The same things were measured in two ways. Each way mixes the same 12 hidden numbers, adds some noise and spreads widely along 7 directions of its own, which tell nothing about the thing.
In the rows, zero is written as 128.
Some things both ways: the first way, then the second way.
[111,163,125,65,130,122,105,144,164,145,149,62,109,162,136,93,122,128,57,138,157,105,130,112,125]
[133,132,169,122,102,169,110,146,140,148,96,122,100,138,114,104,101,132,119,137,99,114,107,115,113,149,92,87,163,109,138]

[153,68,112,152,140,106,143,128,146,104,147,84,134,118,122,136,99,65,124,116,136,183,140,161,147]
[128,131,132,111,123,141,132,106,114,149,139,109,116,160,117,126,103,136,129,87,136,123,122,128,101,101,122,127,133,127,108]

[175,79,97,156,144,140,158,126,168,124,113,89,120,170,107,106,103,169,129,96,108,136,113,107,119]
[106,129,109,109,147,90,123,142,116,86,143,77,168,130,100,162,120,121,121,106,84,152,151,127,183,124,97,146,90,131,98]

[119,158,128,68,104,143,114,182,94,129,106,97,133,143,151,157,142,130,131,146,128,127,137,101,112]
[142,114,129,155,72,167,153,100,124,107,120,126,106,114,117,108,121,116,157,114,154,151,111,110,96,147,147,138,129,129,130]

[132,158,138,91,153,94,123,94,111,140,109,129,103,132,163,113,129,82,167,142,126,99,139,134,139]
[108,122,134,105,75,158,129,109,134,146,110,88,66,143,155,105,105,130,163,136,106,142,113,118,103,131,115,141,168,153,152]

[134,121,117,151,156,137,105,150,139,133,137,160,98,180,143,119,108,193,120,96,119,116,166,129,82]
[152,109,157,164,64,127,113,192,157,116,119,108,141,108,107,155,122,129,104,67,121,128,112,110,101,138,99,108,102,123,109]

[113,130,102,135,108,131,152,142,100,134,112,111,161,148,101,140,151,163,139,129,105,94,128,102,113]
[102,116,126,97,126,113,127,125,142,148,136,60,129,171,138,118,115,137,94,73,99,124,134,118,120,122,95,138,132,125,109]

[118,63,102,176,127,112,134,100,140,101,107,144,94,94,136,87,186,92,145,139,105,116,108,140,137]
[107,125,109,114,140,102,115,108,153,120,119,115,108,133,157,89,126,130,141,153,100,119,149,156,163,160,135,114,161,88,135]

[78,70,87,138,101,115,117,151,134,121,143,95,143,110,144,126,213,120,96,130,100,120,79,102,106]
[113,124,67,107,175,95,122,90,106,126,155,106,134,133,142,124,141,116,140,150,132,159,176,129,131,138,159,145,129,162,123]

[154,93,109,165,131,117,137,95,177,138,141,126,138,166,111,120,98,141,130,88,100,132,119,147,127]
[156,147,122,160,148,132,95,171,116,134,111,173,102,91,114,130,133,143,129,157,133,114,131,161,128,165,170,77,160,123,131]

[115,147,111,164,97,154,97,122,163,124,124,170,149,70,128,129,164,122,144,111,115,180,115,105,154]
[127,154,133,127,140,139,124,123,113,113,109,147,91,134,136,107,151,132,129,139,119,150,114,170,160,149,104,121,141,128,124]

[192,150,84,167,170,128,112,63,200,138,129,131,97,159,111,75,44,132,142,94,116,141,143,164,132]
[106,147,156,88,139,113,150,81,126,159,115,124,112,151,167,107,166,134,108,109,147,134,147,173,110,89,98,172,138,94,145]

[105,159,113,114,64,171,136,162,133,77,103,120,174,104,109,140,110,99,126,160,127,175,86,162,142]
[133,113,90,118,121,122,129,124,143,164,132,84,130,130,127,106,72,104,157,120,111,133,118,126,102,133,132,116,180,154,121]

[180,161,127,120,166,117,94,139,102,166,101,167,115,186,144,130,49,158,180,129,143,109,180,142,123]
[151,159,107,144,195,124,162,51,108,132,125,205,136,145,155,107,172,108,133,168,197,130,143,172,159,115,152,148,137,131,166]

[152,96,87,132,152,107,121,98,126,146,143,83,135,150,127,113,124,135,127,133,132,92,104,117,128]
[117,80,121,104,148,155,98,122,114,138,141,166,81,76,149,116,133,143,178,189,76,103,163,116,99,188,190,82,144,129,114]

[109,147,154,180,151,115,103,108,95,136,106,215,129,75,139,138,161,149,181,160,158,101,146,146,139]
[154,158,130,182,102,130,90,196,139,47,143,167,151,105,98,155,156,149,115,128,126,161,108,123,156,149,114,101,69,137,105]

[104,148,116,168,117,134,100,66,163,155,138,173,149,114,130,153,202,161,162,102,139,101,136,109,147]
[140,145,130,167,112,134,132,123,97,84,145,165,105,109,123,144,175,150,122,94,158,159,124,164,144,131,141,132,78,116,101]

[112,167,137,122,136,156,86,133,129,125,139,158,126,127,129,137,114,173,93,121,128,125,174,124,113]
[110,133,163,134,159,111,147,105,113,177,113,139,118,147,153,105,179,137,73,104,138,104,135,156,131,123,92,134,116,69,125]

[118,84,168,140,188,107,120,130,68,110,98,150,108,87,158,153,152,129,152,153,137,111,168,124,127]
[103,166,116,168,100,150,113,104,113,94,136,130,84,131,133,84,150,168,106,161,143,147,120,125,151,162,173,119,122,102,143]

[95,184,120,128,82,161,155,172,119,104,122,121,164,135,91,135,125,139,135,110,104,151,130,113,116]
[127,106,106,164,97,123,137,133,111,114,146,108,123,112,140,145,151,146,133,88,131,157,131,130,133,135,111,134,115,94,126]

[104,133,121,166,78,141,135,131,151,134,168,140,177,72,109,145,172,131,113,118,124,174,91,112,143]
[121,100,99,99,103,141,102,146,124,129,141,80,109,139,129,148,86,135,179,127,105,134,133,93,96,124,142,123,157,178,127]

[89,146,136,118,89,135,143,141,98,121,129,100,166,79,104,158,176,117,111,171,145,122,103,128,139]
[117,137,131,111,144,119,135,127,126,127,150,96,172,158,107,127,132,136,91,82,133,129,125,118,117,103,113,149,104,128,101]

[149,128,194,166,120,93,129,119,108,156,147,172,114,89,163,179,171,157,145,144,141,112,171,143,117]
[126,125,119,110,137,136,118,126,125,127,113,105,101,157,118,107,114,150,138,111,126,115,136,138,116,146,139,111,181,85,124]

[79,95,162,77,127,91,135,162,101,104,115,110,103,125,201,144,207,89,129,156,133,108,130,115,112]
[124,128,111,138,82,136,120,122,137,132,115,89,104,130,122,103,84,117,156,139,139,136,112,116,113,138,160,122,165,153,136]

[89,119,140,123,105,137,128,111,178,132,163,105,139,112,129,122,182,153,73,118,122,121,56,107,126]
[105,151,110,130,83,154,126,137,132,156,129,65,78,131,127,77,105,166,107,103,110,150,100,125,71,146,138,134,182,107,133]

[82,91,137,101,103,122,129,200,100,113,125,105,106,102,166,129,205,112,101,130,88,140,110,79,98]
[137,154,109,190,87,149,139,107,129,89,103,141,98,115,128,70,157,139,128,154,188,161,111,137,123,174,172,134,160,90,164]

[93,166,186,87,53,148,166,191,123,107,147,141,146,119,153,163,159,139,106,161,166,161,110,135,121]
[154,139,126,132,141,138,127,161,160,160,111,140,112,132,128,119,94,149,120,104,108,77,101,165,118,137,143,102,197,109,142]

[105,100,126,142,119,199,108,147,140,100,141,156,141,126,115,147,131,164,117,96,142,174,98,110,143]
[118,95,67,182,79,154,167,63,103,131,179,125,88,87,159,120,111,142,183,128,128,140,124,109,117,142,198,143,121,121,144]

[90,56,90,133,130,122,118,130,126,96,142,108,118,113,144,122,181,77,117,111,106,146,120,122,130]
[115,124,102,121,184,89,136,102,101,145,142,113,142,145,141,134,146,110,108,116,127,131,147,154,174,126,130,135,111,162,106]

[134,174,130,130,102,148,121,136,118,141,90,166,167,141,129,174,138,182,173,130,129,119,159,108,131]
[125,124,144,100,150,112,139,102,126,152,114,120,142,153,126,123,112,98,134,117,137,109,131,145,136,104,117,134,134,147,115]

[76,110,138,150,104,147,135,178,75,118,125,178,156,113,126,166,185,166,140,120,115,132,144,98,110]
[138,126,131,167,118,124,126,143,139,132,139,143,133,126,137,130,145,145,101,100,144,106,117,128,128,133,147,116,111,120,126]

[113,137,102,116,101,119,110,46,167,142,140,125,163,122,117,116,141,104,115,141,114,92,66,152,163]
[135,120,114,139,138,124,116,157,110,137,136,156,107,88,124,153,135,125,164,145,98,133,138,118,91,139,126,118,103,137,105]

[165,89,179,150,183,118,129,136,152,134,138,143,63,166,156,119,100,166,127,104,160,130,163,139,115]
[127,92,130,122,127,132,127,106,125,148,125,127,150,98,120,126,80,116,178,171,119,90,147,116,135,130,175,102,166,106,147]

Other things, the second way, with their names:
<258>: [144,84,172,114,118,129,144,116,179,193,94,115,176,143,136,47,108,105,121,102,190,71,105,148,73,124,162,108,219,95,133]
<319>: [127,137,109,137,94,142,88,183,142,91,132,99,107,121,119,150,107,158,126,138,95,135,117,110,145,156,155,109,141,180,140]
<174>: [112,130,124,139,130,88,169,65,130,161,149,121,150,159,162,141,134,115,121,97,158,107,147,115,118,60,107,179,80,91,144]
<718>: [107,88,156,140,62,165,138,154,119,135,139,122,94,60,128,139,135,148,155,117,73,125,114,91,64,149,136,141,91,110,112]
<654>: [122,131,74,145,179,89,130,92,103,123,155,120,167,147,139,124,147,114,123,145,169,142,152,137,178,124,163,134,124,162,131]
<92>: [135,117,166,138,136,132,128,147,138,149,126,168,135,91,129,129,151,130,102,120,106,99,131,138,109,146,128,109,100,103,110]
<600>: [123,122,152,157,109,132,141,142,112,144,125,115,144,100,115,140,132,138,103,110,126,118,116,129,137,124,124,128,119,99,134]
<181>: [140,136,131,167,93,149,129,133,145,144,135,139,110,150,140,109,129,158,117,95,152,112,101,113,84,122,120,116,134,87,137]
<809>: [126,152,80,173,147,107,123,132,111,100,143,142,121,118,136,140,144,155,127,147,140,127,131,150,182,142,178,129,131,122,147]
<637>: [134,134,97,138,163,122,141,122,113,128,148,153,127,108,140,154,148,145,124,127,108,127,147,143,136,132,138,138,120,118,139]
<11>: [119,137,122,109,123,123,137,137,147,124,132,84,121,152,128,129,111,136,100,71,75,138,116,146,146,131,75,136,128,123,109]
<96>: [132,121,185,120,154,119,122,140,127,137,141,181,173,106,123,146,177,142,93,113,141,97,151,133,99,106,129,124,69,92,104]
<520>: [169,103,153,141,117,135,120,177,156,113,123,154,179,97,93,159,117,104,130,111,122,115,125,105,101,138,121,106,102,152,109]
<129>: [142,177,121,184,103,136,92,197,108,97,111,113,82,129,86,133,130,158,83,92,109,162,94,154,160,173,95,80,126,112,98]
<400>: [139,116,157,143,92,173,143,141,145,141,103,152,125,79,113,75,133,130,150,148,146,119,94,120,49,158,170,130,169,109,136]
<125>: [128,169,113,158,138,131,118,141,99,70,147,168,95,130,124,155,177,160,122,121,103,169,133,131,148,140,77,131,59,92,108]
<802>: [146,138,112,154,148,116,152,110,143,122,142,175,117,150,168,135,160,136,124,100,151,107,115,161,152,117,136,145,112,140,134]
<853>: [127,124,135,129,128,111,99,164,143,107,109,119,145,115,115,125,125,116,130,154,115,124,130,133,162,156,139,104,137,151,123]
<561>: [130,143,174,123,130,129,117,152,131,131,100,157,111,116,125,134,149,137,116,130,115,109,127,157,129,128,106,119,124,96,126]
<166>: [111,95,87,118,152,142,157,82,97,129,144,150,108,92,165,155,130,127,209,196,91,124,155,111,147,134,153,159,142,134,178]
<681>: [121,122,156,111,120,135,133,130,130,134,128,91,173,142,95,106,109,123,106,93,134,127,109,126,119,114,116,128,132,123,99]
<229>: [156,104,142,178,99,114,104,176,130,123,87,142,115,90,95,149,100,95,156,147,138,95,127,116,135,164,164,80,127,138,118]
<145>: [110,117,134,110,188,107,163,107,103,144,146,153,159,108,147,155,168,128,121,124,96,112,148,154,158,108,106,163,93,106,125]
<892>: [120,130,157,86,160,106,143,115,143,116,132,114,201,135,104,132,125,108,97,104,107,120,142,143,155,106,99,146,101,119,106]
<434>: [123,138,176,139,107,102,132,124,129,116,139,99,199,159,100,115,145,119,68,61,188,136,108,145,153,85,112,137,75,131,82]
<365>: [145,135,146,128,128,125,154,112,139,171,110,135,137,140,127,128,121,105,120,107,147,118,131,117,70,97,89,147,129,105,142]
<389>: [110,124,117,115,100,136,124,110,128,164,132,87,77,158,165,122,118,153,129,101,112,134,137,119,93,118,98,132,154,101,147]
<776>: [130,91,105,129,157,117,127,154,128,127,124,138,113,91,133,155,135,121,148,139,68,106,153,115,126,175,138,121,122,129,121]
<193>: [119,117,154,133,93,157,124,149,114,140,111,124,85,101,124,110,120,158,150,121,111,114,99,155,119,146,147,110,168,98,120]
<413>: [141,79,107,129,145,119,140,112,83,82,147,164,134,87,116,210,139,102,208,142,112,135,175,103,141,126,143,145,62,148,110]
<241>: [126,138,116,134,126,140,165,94,147,135,153,140,147,124,157,113,136,135,121,119,112,136,114,136,128,113,108,158,122,116,152]
<351>: [161,144,117,154,194,117,119,141,105,100,128,219,132,117,140,159,190,133,135,155,156,123,143,168,167,138,137,116,107,135,134]
<816>: [146,175,126,164,50,155,123,157,149,98,96,71,89,158,100,91,107,139,90,72,157,175,71,149,126,151,115,125,172,146,130]
<857>: [124,157,87,134,150,141,135,85,126,117,125,130,103,144,134,102,112,135,135,171,124,129,141,124,148,152,157,127,165,115,168]
<408>: [142,144,78,132,168,117,135,103,108,110,154,135,140,149,129,127,146,129,126,111,158,161,138,154,144,126,142,137,130,154,118]
<243>: [145,127,147,155,114,147,124,167,115,86,130,152,141,95,100,164,143,144,125,110,96,142,120,131,153,145,89,109,93,91,114]
<749>: [103,153,121,107,148,119,130,107,120,146,131,108,135,138,148,87,173,150,94,136,170,148,140,149,98,118,161,164,155,129,145]
<463>: [128,92,147,91,152,115,174,60,119,186,128,140,163,134,142,124,118,78,171,122,170,95,140,131,85,69,146,170,127,150,123]
<371>: [126,88,170,84,121,143,131,121,143,169,128,129,147,106,139,142,107,125,140,125,106,84,146,122,93,110,147,125,141,137,136]
<26>: [113,84,143,121,61,136,113,132,168,121,160,90,173,115,140,130,101,133,141,123,126,112,131,69,96,111,162,130,107,155,136]
<566>: [120,160,121,116,151,122,143,103,119,136,130,111,124,144,121,115,129,138,91,101,123,137,133,161,138,123,122,143,135,107,123]
<737>: [124,106,140,94,142,123,108,126,121,122,126,115,131,155,110,134,96,105,161,121,92,122,135,120,145,127,86,97,117,139,82]
<109>: [162,128,140,143,111,145,135,124,134,103,123,142,161,141,94,116,125,126,136,94,188,137,120,130,95,117,134,123,139,101,117]
<830>: [113,151,61,152,141,119,121,136,90,89,160,81,132,152,113,151,128,152,120,123,123,165,123,111,175,135,140,145,114,169,125]
<38>: [135,147,137,141,136,134,127,94,131,119,120,147,135,136,126,105,137,137,104,141,167,119,145,146,147,135,163,114,144,95,152]
<168>: [119,151,122,112,177,100,126,133,124,181,125,115,131,173,148,127,144,127,90,111,136,117,128,141,119,98,97,142,137,155,129]
<72>: [129,121,123,146,129,131,100,171,98,110,132,105,149,123,89,171,111,131,128,139,123,122,121,95,157,134,150,108,111,183,118]
<245>: [128,143,137,150,110,130,99,177,140,81,133,136,150,100,109,140,125,135,129,161,104,130,104,125,177,148,144,109,104,170,122]
<14>: [107,105,181,121,133,119,124,153,98,152,117,131,148,94,113,135,158,117,122,133,120,114,124,127,117,122,120,129,91,135,92]
<759>: [132,120,130,143,88,148,98,171,154,122,106,100,122,136,103,92,87,115,145,148,110,125,93,84,104,167,123,89,157,154,116]
<57>: [128,115,117,110,146,120,133,91,119,139,135,131,123,136,144,122,127,121,149,126,133,130,150,152,137,122,129,123,143,115,126]
<230>: [145,110,97,147,122,118,134,150,126,101,130,141,122,86,127,173,126,125,174,132,108,135,145,129,129,140,144,140,125,135,140]
<795>: [138,161,160,106,131,129,123,150,140,88,98,119,130,165,115,140,166,137,79,86,135,158,131,155,143,129,67,146,122,125,131]
<303>: [124,108,120,125,126,113,113,151,130,129,115,113,100,141,139,136,142,133,142,113,113,124,144,115,103,145,104,123,132,107,118]
<835>: [122,127,130,147,130,113,114,152,154,139,148,144,128,116,152,139,140,142,98,123,81,106,134,115,133,139,108,110,85,119,124]
<586>: [116,127,152,114,153,139,158,123,114,164,138,154,103,105,153,149,158,152,102,94,76,103,125,164,124,121,105,149,108,104,122]
<194>: [139,109,207,108,141,126,108,208,127,143,118,167,165,102,112,176,183,147,99,92,118,99,132,125,70,105,85,127,80,109,96]
<784>: [138,114,162,89,121,133,116,144,144,142,113,113,135,134,120,130,113,144,120,88,141,99,132,166,110,114,156,118,176,127,123]
<167>: [165,163,132,176,95,147,145,122,162,124,118,144,144,161,120,75,126,115,102,96,184,147,72,139,111,126,103,122,144,130,131]
<722>: [144,98,147,162,88,148,132,151,130,116,130,178,108,78,131,145,161,147,164,118,139,115,132,107,55,141,151,131,100,84,123]
<874>: [147,139,161,158,122,137,138,138,130,111,110,179,123,86,116,111,157,128,118,119,129,131,114,180,144,155,121,109,120,79,110]
<464>: [130,141,86,141,134,120,107,146,123,100,138,114,118,134,125,150,124,131,134,145,109,153,140,106,144,147,126,123,116,164,135]
<775>: [106,135,115,87,161,105,132,86,121,128,147,100,145,162,142,145,135,131,109,115,116,135,173,121,138,101,108,158,107,123,136]
<274>: [128,105,90,126,154,121,130,86,96,114,132,132,107,144,129,99,128,121,185,131,141,143,146,150,140,150,132,105,156,84,98]
<35>: [133,128,98,116,166,121,129,111,128,137,122,120,142,136,131,112,121,119,132,151,137,125,145,137,134,143,157,125,177,142,148]
<597>: [115,107,165,108,125,141,103,154,142,127,106,147,84,118,145,125,141,136,136,149,74,92,129,125,131,165,123,102,122,133,117]
<662>: [97,146,79,131,163,114,119,128,117,72,143,110,98,133,137,155,136,156,112,157,43,129,153,119,220,177,129,133,101,126,143]
<495>: [101,133,143,111,130,140,107,140,129,128,134,132,100,132,147,109,147,167,124,139,100,113,121,139,131,140,138,120,133,117,122]
<529>: [111,135,93,103,130,123,133,94,125,123,131,87,88,201,163,117,126,151,152,95,130,141,132,136,133,110,88,153,164,103,142]
<426>: [114,104,120,65,158,120,122,144,142,147,148,82,168,134,121,158,98,144,125,104,76,104,160,111,101,110,125,140,149,126,126]
<261>: [159,173,119,150,157,114,108,170,131,69,122,120,195,134,64,154,115,119,70,119,130,149,125,141,202,144,116,104,112,156,121]
<110>: [132,134,103,128,106,120,95,170,171,90,112,106,95,135,135,121,88,131,152,139,73,121,108,147,181,169,132,97,166,164,128]
<772>: [128,107,102,108,155,90,94,172,115,101,134,93,170,137,106,165,129,120,152,122,120,151,156,116,140,126,103,118,125,147,100]
<450>: [133,141,148,144,80,161,170,61,130,149,123,129,130,139,134,84,124,111,133,123,193,145,108,115,77,97,139,162,136,123,158]
<571>: [126,145,146,119,132,139,164,97,159,142,119,121,144,167,148,79,135,136,93,93,134,120,97,163,147,117,88,146,164,93,145]
<577>: [132,119,151,121,97,154,96,157,120,122,117,122,122,98,119,133,130,153,134,146,129,139,139,132,115,143,143,98,161,116,145]
<866>: [122,130,101,142,80,176,132,103,108,128,148,108,83,131,148,116,130,160,147,125,146,162,116,105,87,131,154,144,151,148,159]
<787>: [123,129,121,120,132,127,131,102,135,123,120,112,128,166,137,103,126,126,130,127,149,124,128,130,138,127,131,134,150,128,140]
<563>: [91,139,75,96,137,109,113,111,112,142,164,50,123,184,149,125,123,173,111,98,147,140,146,122,117,96,162,158,162,150,138]
<67>: [128,114,151,140,104,145,119,179,110,100,125,144,127,73,97,176,137,133,153,145,83,134,129,91,106,142,115,132,79,130,116]

Some of these things the first way, each followed by its name:
[142,84,84,118,133,117,146,143,103,125,117,100,138,138,135,115,136,118,141,121,95,131,126,83,129]  <597>
[125,179,163,146,116,112,196,150,74,132,124,129,198,129,104,186,121,189,168,144,135,109,147,116,108]  <563>
[105,108,164,172,80,111,184,153,103,153,136,136,142,92,99,154,204,143,147,131,110,120,88,117,117]  <426>
[145,155,79,147,174,142,126,92,142,113,105,94,137,170,94,115,90,154,152,120,156,101,172,132,133]  <434>
[165,164,194,107,158,148,105,141,125,158,151,184,83,134,162,123,75,173,129,120,160,151,131,118,128]  <166>
[152,95,158,129,164,108,171,125,107,127,123,141,113,177,143,132,100,156,159,114,127,106,145,125,117]  <809>
[128,172,94,87,110,138,120,113,147,144,148,78,139,154,115,104,121,146,83,150,149,95,120,115,132]  <787>
[123,135,137,103,139,122,94,106,112,113,137,131,108,89,144,126,106,88,91,183,153,124,135,192,134]  <464>
[83,147,159,85,79,147,108,131,176,126,180,139,92,105,177,119,198,127,60,143,151,139,85,133,118]  <230>
[140,118,129,100,138,137,145,100,143,120,141,106,107,146,122,110,98,80,132,113,130,149,103,145,150]  <586>
[116,112,146,107,128,137,150,118,94,117,110,121,137,105,127,144,149,105,154,124,96,131,87,104,141]  <718>
[116,115,129,162,116,102,130,128,108,157,104,160,174,110,120,145,166,149,169,125,104,109,125,92,142]  <125>
[87,191,147,123,54,130,139,167,124,122,160,141,171,64,138,145,183,122,108,158,146,161,130,108,138]  <529>
[148,92,173,125,175,87,115,71,125,172,135,153,79,125,160,124,149,124,144,118,113,86,117,127,135]  <67>
[118,49,142,164,162,69,125,84,147,144,135,139,103,147,156,130,177,110,146,82,91,93,148,126,127]  <129>
[161,127,106,116,117,130,115,118,139,129,112,118,125,150,97,109,45,88,115,133,91,141,127,189,134]  <365>
[116,126,151,114,138,143,164,169,129,135,116,110,124,195,109,131,123,180,132,72,97,121,136,76,105]  <600>
[139,149,101,168,98,147,102,114,148,127,113,148,176,91,108,149,136,144,147,140,145,147,145,126,162]  <737>
[103,92,129,174,127,113,147,165,89,114,112,135,143,89,114,151,168,113,153,131,113,146,142,127,119]  <96>
[133,42,112,131,130,112,130,137,152,168,145,92,107,167,122,101,161,154,87,100,102,103,86,84,121]  <857>
[133,197,104,95,103,137,109,105,144,123,164,114,144,112,119,108,79,83,98,162,161,149,132,176,152]  <351>
[167,178,149,141,118,130,121,162,122,122,135,120,127,112,128,151,71,126,129,160,167,166,169,178,119]  <109>
[151,141,94,164,115,165,97,85,196,139,137,148,123,127,105,120,119,156,118,89,108,153,121,136,132]  <816>
[113,156,105,101,117,140,109,113,127,139,96,106,136,133,96,119,123,95,140,133,115,116,113,134,149]  <450>
[115,154,98,150,125,189,100,123,111,113,101,183,162,127,81,124,87,191,121,151,134,116,128,148,133]  <835>
[112,150,154,154,146,151,111,82,119,130,107,200,122,75,128,132,166,154,164,149,161,112,118,126,158]  <245>
[121,152,113,115,106,151,136,214,125,88,154,91,112,144,145,107,107,138,93,140,148,169,135,125,89]  <258>
[100,139,136,142,133,147,109,134,127,161,120,179,110,144,121,94,156,168,155,118,145,101,80,99,136]  <241>
[124,112,137,139,121,127,150,190,75,88,129,131,154,103,111,137,77,90,129,147,125,185,149,156,129]  <181>
[131,209,142,80,107,141,134,115,41,107,95,180,153,110,136,164,88,86,195,206,171,112,168,188,156]  <802>
[142,103,122,138,180,79,152,130,175,118,165,51,65,151,133,66,101,67,102,96,127,150,136,152,108]  <577>
[87,129,146,129,114,109,117,117,102,127,122,129,111,65,128,143,195,88,112,176,139,104,137,164,130]  <775>
[150,100,126,88,167,81,183,112,91,121,121,67,105,164,133,106,98,73,148,152,126,95,125,149,125]  <319>
[126,113,108,200,74,131,116,132,156,130,141,153,173,84,122,150,180,143,147,107,115,161,123,101,147]  <274>
[109,157,150,73,113,133,134,150,131,134,150,101,123,162,143,127,124,143,91,150,157,108,110,134,113]  <637>
[154,97,132,129,119,186,135,141,110,117,116,135,130,102,95,142,110,177,91,140,119,156,119,114,132]  <662>
[161,171,119,123,137,135,174,135,103,125,107,108,181,146,102,134,75,169,168,139,138,125,129,96,138]  <495>
[159,178,90,141,118,165,128,87,136,122,91,138,150,129,84,120,84,159,147,143,115,114,129,145,141]  <853>
[119,118,101,142,116,136,139,137,140,145,132,118,108,139,100,75,150,113,142,103,122,131,91,93,144]  <571>
[100,77,157,147,124,125,151,234,100,97,124,108,128,98,157,157,183,132,135,114,129,190,134,78,106]  <681>
